There are 11 hidden switches. A switch that is on adds its own fixed numbers to the row, and there is some noise. The rows also spread widely along 16 directions, which tell nothing about the answers.
In the rows, 128 means zero.
Some rows, each with its switches (1 for on, 0 for off) after it:
[150 146  98 103  90 158 100  78 140 134 144 115 116 124 141 147 121 143
 108 151 123 127 128 143 108 103  83 136 130 142  86 106  94 151 176 128
 122 164  92 120  96  95  56 158 164 119] => 0 0 0 1 1 0 1 0 0 0 0
[171 157 132 114 104 179  87  65 123  96 189 105 166 116  97 144 121 167
 129 175 124 137 145 168 119 111 166 151 131 134 120 125 130 131 160 153
  94 165 150 121 113  83  85 121 131 146] => 1 1 1 0 1 0 0 0 1 0 1
[ 99 130 124  93 144  96 112 127 112 121  66 135 114 141 159 111 126 118
 107 147 146 141 108 110 146  91 163 110 161 122 153 141 164  91 140  89
 140 118 194 135 111 166  98 119 169  85] => 1 0 0 0 0 1 1 0 1 1 0
[145 149 109 115 131 133 153 140 157 128 181 125 156  95 103  96  95 151
 126 124 108 119 155 147 125 139 122 121 134 150 109 134 101 130 127 136
 120 136  98 111 119  84 109 156  93 175] => 0 1 0 0 0 1 0 1 0 0 1
[148 139 111 104 123 143  90 139 138 121  97 185 153 152 118  79 159 144
 104 135 119 151  69 124  86 126 149 132 176  94 107 121 191 150 203 120
 110 144 118 120 137 125  94  99 131 144] => 1 1 0 0 0 1 0 0 1 0 0
[109 125 178 120 184 129  85 119 117 154 119 180 115 143  80 111  82 154
 168 140  95 118  47 160 160 168 140 110  89 112 103 150 156 170 171 125
 147 151 163  73 151 149 111 112 107 120] => 1 0 0 0 1 1 0 1 0 1 0
[116 126 121 114 162 100 140 141 113 165 108 115 123 117 116  91 106 138
 107 127 108 102 110 138 160 143 129  90 147 122 135 161 132  92 107 112
 137 135 149 119 113 143 125 156 131 162] => 0 0 1 0 1 1 0 0 1 0 0
[102 136 132  88 130 100 112 101 158 168 181 135 101 156  95 118 100 125
 123 119  86 130 133 111 154 119 136 145  85 127 127  99 115 153 134 112
 128 169 172 112 107 137 117 179  97 113] => 1 0 0 0 0 0 0 1 0 0 0
[123  84 153 116 157 115 147 175 105 123  41 118 120  84 170 138 120 144
 124 136 159 114 105 134 130 123 101  55 168 152 127 169 101  75 107 141
 194  94 114 136  89 130  86 110 198 118] => 1 0 0 0 1 0 0 0 0 0 0
[134 116 102 120 112 144 119 109 120 131  99 109 128 126 187 133  89 132
 130 154 136 117 139 147 167 111  96 118 143 160 102 117 106 133 163 121
 149  98 158 115 111 124  64 130 157  90] => 1 1 1 0 1 0 1 0 0 0 0
[179  78  66  90 150 166 145 145 115 141 115  75 187  63 132  90  77 166
 119 162 114  89 139 147 156 142 171  82 160 151  98 147  92  87  79 169
  97  91 150 135 107  88  88 107 116 133] => 1 0 0 1 1 0 1 0 1 0 0
[113 120 104 153 151 147 106 120 148 123 108 129 114  81 118  81 124 125
 100 156 124  83  81 154 110 163 173 107 152  76  96 155 169 101 131 134
  64 124  82 146 200 136 121 116 164 164] => 1 1 0 0 0 1 0 1 0 1 1
[151 122 150 165 193 100 113 107 170 154 117 135  71 120 133 128 106 113
 127 136 122 127  73 139 113 145 157 122 120  84 104 129 169 116 143 140
 137  98 102 141 215 171 135 174 171 123] => 1 0 0 0 1 0 0 1 1 1 0
[151 134 146 128 143 118 121  95 127 125 182 154 104 160  87 127 124 127
 130 115  85 119  88 134 117 139 187 156 112  96 145 117 167 123 125 127
  82 187 115 141 149 147 112 153 134 131] => 1 1 0 1 1 0 0 0 1 1 0
[195 132 157 158 164 120 119 129 144 120 183 121 145 138  95 125 117 127
 142 130 110 118 111 145 106 146 189 144  94  96 147 113 163 112  92 161
 118 126 108 133 180 133 161 145 121 139] => 0 0 0 0 0 0 1 0 1 0 0
[183 112 105 151 153 115 145 101 183 151 189 124 111 120 130 141  98  83
 149 145  98 157 133 139 117 124 154 139 129 116  96 104 137 149 139 174
 104 107  63 166 193 112 102 206 160 153] => 1 1 0 1 1 1 1 0 1 1 0
[115  88 129 124 134 114 123 175 168 125 160 123 167  99 101  79 106 112
 123 134  99 123 133 130 157 134 168 108 138 119 126 126 144 115 123 169
 109 130 142 133 161 114 125 148 120 174] => 1 1 0 0 1 0 0 1 0 1 1
[ 49  96 144 115  92 127 119 139 125  89 107 154 114 138 125 130 109 116
 131 121  94 123 132 123 170 104 143 121 141 142 139 127 121 130 159 108
  98 173 157 130  91 151  66  92 140  78] => 0 0 1 0 0 0 1 0 0 0 1
[153 143 102 114 160 110 127 122 113 145 159 150 147 165  89  98  86 107
 176 125  86 129 109 138 155 143 146 141  94 110 144 137 147 160 109 111
 103 135 143 101 123 138 148 135 100 145] => 1 1 1 0 0 0 0 0 0 0 0
[116 134 176 163 111 113 196  97  93 104 143 108  84 147 103 170 147 179
  71  95  88 114 158 141 145 120 132 149 187 146 162 163 121  60 132 112
 123 195  96 155  85 156 106 163 120 157] => 0 0 0 1 0 0 0 0 1 0 0
[118  99  88 153  55 137 114 153 168 103 147  98 168 108 160  82 113  93
  97 146 107 104 150 138 146 111 119 136 154 131 112  98 140 112 150 148
  92 154  93 141 150 100  79 161 163 155] => 1 0 0 1 1 0 1 1 1 0 1
[192 123 150 137 159 117  97 144 117 157 144 105 152 120 125 110 102 141
 123 151 129  94  82 162 130 147 121  97 101 110 125 118 143 100 102 163
 171 134 124 111 140 121 119 153 165 160] => 0 0 1 0 1 0 1 0 1 1 0
[145 141  91  77 165 116  88 113 137 179 176 139 153 137 109  99  69  81
 200 159 104 148 108 136 159 134 128 116  62 124 121 123 127 184 116 129
 126 128 161  91 131 105 118 167 124 127] => 1 1 0 1 1 1 0 0 0 0 1
[162 183 124  80 131 116 145  90 122 102 142 123 118 128 116 138 139 166
  96 125 149 151 140 121  95  84 141 133 160 149 149 145 119  96 139 101
 137 153 133 131  68 111  93 155 149 134] => 1 0 0 0 1 0 1 0 0 1 0
[159  88 203 159 172 136 133 145 138 115 128 144 140 133 130 152 145 161
 137 138 129 154 123 136 137 149 189 122 164 138 133 141 176 112 167 182
 172  79 154 140 186 141 131 127 123 135] => 1 1 0 0 1 0 0 1 0 0 0
[132 116 107 110  96 128 113  99 132 151 127 124 133 134 140 142 145 118
 116 155 115 154 142 123 118 100 108 132 165 132 114 116 124 146 162 135
 121 141 107 143 100 116  86 157 166 150] => 0 0 0 0 0 0 0 1 1 0 0
[117 140 159 125 105 137 101 107 158 109 171 149 148 144 116 136 129 121
 142 151 117 171 153 140 139 103 157 150 131 139 124 109 156 153 190 138
 137 153 157 122 132 110  96 150 130 144] => 1 1 1 0 0 1 0 1 1 0 0
[155 150 185  99 172  91 127  91  90 161 161 143 110 177 102 156 122 156
 142 125 115 154 108 129 149 123 150 134 115 139 170 138 150 120 128 119
 177 155 192 112  94 154 122 166 120 124] => 1 0 0 0 1 0 0 0 1 1 0
[145 137 159 147 158 120 127 111 173 148 175 141 108 135 128 120 123 148
 117 120 130 140 125 132 124 152 168 143 124 133 104 102 160 128 162 147
 151 116 153 124 188 141 123 170 105 127] => 1 0 0 0 0 0 1 0 1 1 0
[124 137 145 144 112 159 143  94 150  98 154 105 128  98 137 153 139 151
 119 148 148 139 185 144 124 124 151 132 160 163 110 139 115 116 156 149
 123 115 124 141 145  95 105 150 132 147] => 0 0 0 0 1 1 0 0 0 0 0
[126 144 148 133 154 151 143 120  68  85 119 146 139 113 104 120  89 163
 170 129 130  71 100 170 137 169 165 113 106 142 142 174 125 104  76 103
 103 149 127  98 107 128 116  69 118 120] => 0 0 0 0 0 1 0 0 0 1 0
[115 124 167 109 175 114  77 116 108 182 109 152 112 148  84 102 119 163
 105 151  89 119  49 144 153 149 140 103 129  90 124 150 174 125 169 123
 152 163 174 103 128 165 110 130 125 139] => 1 0 1 0 0 1 0 1 1 0 1

New rows. What belongs after each?
[131 155 104 118 167 126 127  84 125 128  89 147  86 114 157 148 120 103
 160 150 150 143 105 135 105 123 133 111 145 121 119 168 140 129 141  94
 120  99  91 135 144 140 103 150 197 116] => 0 1 0 1 1 1 0 1 0 0 0
[176 142 145 132 144 120 168 122 127 123 200  95 144 107 112 141 126 135
 134 129 129 119 169 142 113 136 173 124 118 147 158 137 118  77  54 152
 133 139  99 152 119  97 138 180 135 170] => 0 0 0 1 0 1 0 0 1 0 0
[110  84  98 157  66 162 102 162 112 113 101 105 208 130 158  75 109 117
 119 166 107  96 144 154 183 137 116 128 156 133 107 114 151 135 152 148
 100 128 150 109 142 107 104  95 113 157] => 0 0 0 0 0 1 0 0 1 0 0
[ 97  91 154 125 140 116 151 168 147  94 133 141 123 112 123 113 100 122
 133 112 103  97 134 125 151 133 193 110 123 133 145 126 126  93  93 132
 116 131 143 147 133 140 108 116 129 103] => 0 1 1 0 0 1 0 1 0 0 0
[108 110 155  95 160 116 125 133 113 147 132 136 139 121  90 124 100 141
 145 141 102 138 122 139 164 127 159 101 127 130 138 151 124 123 121 135
 139 150 175 117  95 127 114 125 113 135] => 1 1 0 0 0 1 0 0 1 0 0
[166 193 115 140 132 123 117  90 145 103 150 127 127 165 120 117 100 132
 124 134 126 146 127 144 129 100 122 172 114 120 123 119 151 139 169  97
 134 132 144  98 142 135 129 152 116 130] => 1 0 1 0 0 0 0 0 0 1 0
[128 129 120 146 122 119 160 144 141  97 106 149 122 131 149 123 100 129
 137 104 113 131 132 137 127 118 115 134 156 141 119 128 123 124 150 110
 126 119  99 121 125 139  93 121 128 111] => 0 1 0 0 0 0 0 0 1 0 0
[131 126  84 114 155 117 122 108 148 169 117 132  99 116 142 101 100 122
 115 139 108 117 100 134 139 136 116 109 150 115 100 137 133 135 158 116
 110 108 115 129 147 143  90 161 157 132] => 1 1 1 0 1 0 1 1 0 0 1
[193 111  79 102 142 138 121 131  81 145  99 114 186 171 148  85  67 157
 132 153  86 102 105 142 193 127 131 137 138 143 126 124 142 141 141 117
 129  85 201  93 106 139  99 102  85  97] => 1 0 1 0 1 0 1 1 0 0 0
[133 109  93 132 109 105 178 137 108 117 127 105 151 138 163 120  96 103
 141 127 110 122 174 128 177 108 117 130 162 170 149 136 112 112 105 118
 123 103 133 138  99 126 102 157 141 148] => 0 0 1 0 1 0 0 1 0 1 0
[ 95  90 127 134 116 144 105 124 146 134 151 161 119 127 124 108 109 102
 154 136 102  96 102 137 134 165 161 126  99 121  96 101 138 162 127 145
  82 151 114 134 163 124  90 115 137 117] => 1 0 0 0 0 1 0 0 0 1 0
[124 103 204 153 118 154  90 124 149  99 134 185 100 139 143 154 151 146
 142 126 135 115  77 141  91 156 160 133 116 131 107  98 164 147 183 153
 148 148 101 130 168 135  69 109 171  86] => 1 0 0 0 1 0 1 1 0 0 0
[103 134 110 122 119 127 102  87 202 163 184 137 100 126 112 122 133 108
 110 135  98 170 140 118 123 121 138 144 142 120  88 102 145 165 205 141
  98 153 121 135 177 125  96 202 130 144] => 0 0 0 1 1 0 1 0 1 0 1
[139 142 137  72 151 128  97 121 155 189 130 153 105 121 130  92 142 188
  75 123 134 123  78 120  95 148 124  98 142 132  84 109 134 127 177 127
 174 149 156 110 115 117  73 160 122 127] => 1 0 0 0 1 1 0 0 1 0 0
[ 56 157 149 162 149 106 184 110 134 106 139 176  74 131 132 120  96 120
 167  81 119 116 144 138 162 166 165 137 136 163 140 162 149 123 142  66
 106 133 138 112 157 169 115 150 108 107] => 0 0 1 0 1 1 1 0 1 0 0
[149 122 115 144 147 103 116 153 189 131  98 147  97 130 149 105 116 106
 112 112 117 132  82 117  86 118 122 124 128  89  96  94 146 128 152 129
 136 110  82 137 178 151 110 147 160 100] => 0 0 0 0 0 0 0 0 1 0 0
[113 132 113 147 127 129 113  85 169 129 116 103  87 105 169 131 143 109
  98 151 153 134 142 129 116 117 155 132 159 109 107 126 152 103 156 127
 106 106 127 158 183 142 115 168 182 125] => 1 1 0 0 1 0 0 0 1 0 0
[ 99 104 133 144 149 125 104 173 176 148  91 135 120 112 162  64 108 127
  94 133 127  94  89 131 157 159 133  96 134 117  89 123 167 105 169 129
 164 106 157 110 193 147 108 153 139 130] => 1 0 1 1 1 1 0 1 0 0 0
[146 119 140 172 116 161 115  99 137 106 163 124 142 144 147 124 106 128
 143 154 118 111 137 161 156 150 163 161 119 134 104 104 160 144 163 153
 103 113 146 124 197 121 108 129 111 123] => 1 1 0 0 1 1 0 0 0 1 0
[148 131 144 131 118 137  86 108 129 106 123 100 152 117 155 144 109 121
 137 180 155 152 134 153 141  91 129 124 133 138 128 122 141 118 160 150
 153 120 160 120 134 114  86 133 180 115] => 1 0 0 0 1 0 1 0 1 1 1
[142 144  78 117 132 149 123  67 127 150 148 153 110 130 128 118 102 122
 152 146 112 120 109 146 120 152 129 140 128 134  83 127 128 180 159 115
  74 128  95 121 146 114  83 145 134 129] => 1 0 0 0 1 1 1 0 0 1 0
[126 114  96  95 118 142 111 120 134 108 105 138 143 121 116 120 143 120
 108 157 113 148 126 122 117  93 162 115 177 108 120 137 139 131 161 132
  82 134 118 154 112 118  90 110 160 137] => 0 1 1 0 0 1 1 0 0 0 0
[150  81 103 114 125 156 150 124 123 120 111 117 141 111 116 126  99 159
 111 144  79 113 130 142 150 121 147 111 173 143  94 138  96 128 143 158
  94 121 116 150 102 108  66 108 118 128] => 1 0 1 0 1 1 0 0 0 0 0
[151 124 143 158 153 113  97 127 160 141  93 137  99 133 157 131 116 116
 126 141 128 146  78 140 109 121 102 118 137 103 101 119 157 133 180 142
 164 105 100 126 178 152  99 150 180 112] => 1 0 0 0 1 0 0 0 1 0 1
[112 125 104 138 147 138 116 120 189 112 118 133 103 101 142 101 102 116
 122 131 131 121 119 129 125 133 162 123 133 117  83 117 138 131 160 127
  99  97 135 130 193 140 107 135 141 109] => 0 0 1 0 1 0 0 0 0 1 0
[ 93 157 117 103 133 109  57 106 146 174 123 155 113 167 114  75 134 114
  99 144 117 131  72 124 142 132 115 130 116  85 108 115 184 164 203  97
 124 165 171  90 162 152 123 164 130 143] => 0 0 0 0 1 1 1 0 0 1 0
[173 105 141 163 155 114 167 162 138 102 110 145 122 139 173 118 116 143
 113 108 116 116 109 131 128 134 152 128 177 140 134 121 160  91 145 138
 146  76 114 149 174 159  92 131 144 112] => 0 1 1 0 1 0 0 1 0 1 1
[156 135 120 104 160 146  89 139 173 101  97 122 134  96 106 107  93 157
 108 150 123 135  91 140 107  99 146 106 127 105  92 129 119 118 162 143
 136 116 137 114 134 121  94  97 140 101] => 1 0 1 0 0 0 0 0 0 0 1
[157 122 125 142 108 149 165 128 137 110 169  71 173 102 117 105  91 178
  87 140 101 103 185 160 170 126 149 132 161 166 115 131 105  85 129 158
 124 132 154 127 117  89 103 152  78 170] => 1 0 1 0 1 1 0 0 1 0 0
[119 124 112 136  94 153 110  70 112 102 123 101 136 140 170 147 117 112
 127 185 135 131 166 148 168  97 152 152 150 142 126 123 143 125 159 121
 103 112 172 144 135 126  87 129 163 116] => 1 1 1 0 0 1 0 1 0 1 0
[ 89 109  98  95 101 152  93 114 142 129  62 109 128  92 170 117 138 141
  82 171 157 141 138 129 143  95 104  95 196 139  85 140 120 121 206 127
 135 115 160 128 111 115  66 124 175 124] => 1 1 0 0 1 0 1 0 0 0 0
[133 125 140 123 128 126 125 142 180 111 149  99 155  94  67 106 117 156
  85 141  98 147 148 137 135 102 143 120 156 116 110 145 120 112 164 163
 125 150 122 125 130  98 134 161 106 192] => 1 0 0 0 1 0 0 1 0 0 0
[165 140 128 156 135 120 134 115 164 125 176  85 115 110 139 110 106 138
  94 127 125  95 138 143 121 135 158 139 120 122 127 109 137  82 109 142
 118 124 117 141 173 126 120 177 135 127] => 1 0 0 0 1 0 1 0 1 0 1
[103 134 136 107 118 133 106 110 140 133 165 146 123 122  97 110 130 127
 133 133 116 114 117 134 119 146 150 122 108 123 121 127 132 142 129 128
 103 178 123 122 121 108 109 147 133 148] => 1 0 0 0 1 1 0 0 0 0 0
[139 103 109 140 156 126 167 126 124 134 131 132 125 122 140 123  58 122
 167 126  90 114 129 152 176 145 145 120 132 152 111 143 118 132 123 128
 114 105 124 123 143 135  90 141 113 104] => 1 1 0 1 1 1 1 0 1 0 0
[126 141 125 114 107 108 146 121  98 122 143 133 143 170 152 121 139 117
 132 124 124 138 151 119 160 116 133 147 153 154 174 139 159 112 134  98
 137 143 156 124  98 134 116 165 137 144] => 1 1 0 1 1 0 0 1 0 0 0
[137 122 123  97 138 105 108 140 143 157 177 133 139 142  81  98  95 125
 134 118  76 116 105 125 143 132 129 123  89 113 133 110 119 146 114 139
 115 168 140 109 114 123 119 153 101 135] => 0 0 0 0 1 0 0 0 0 0 1
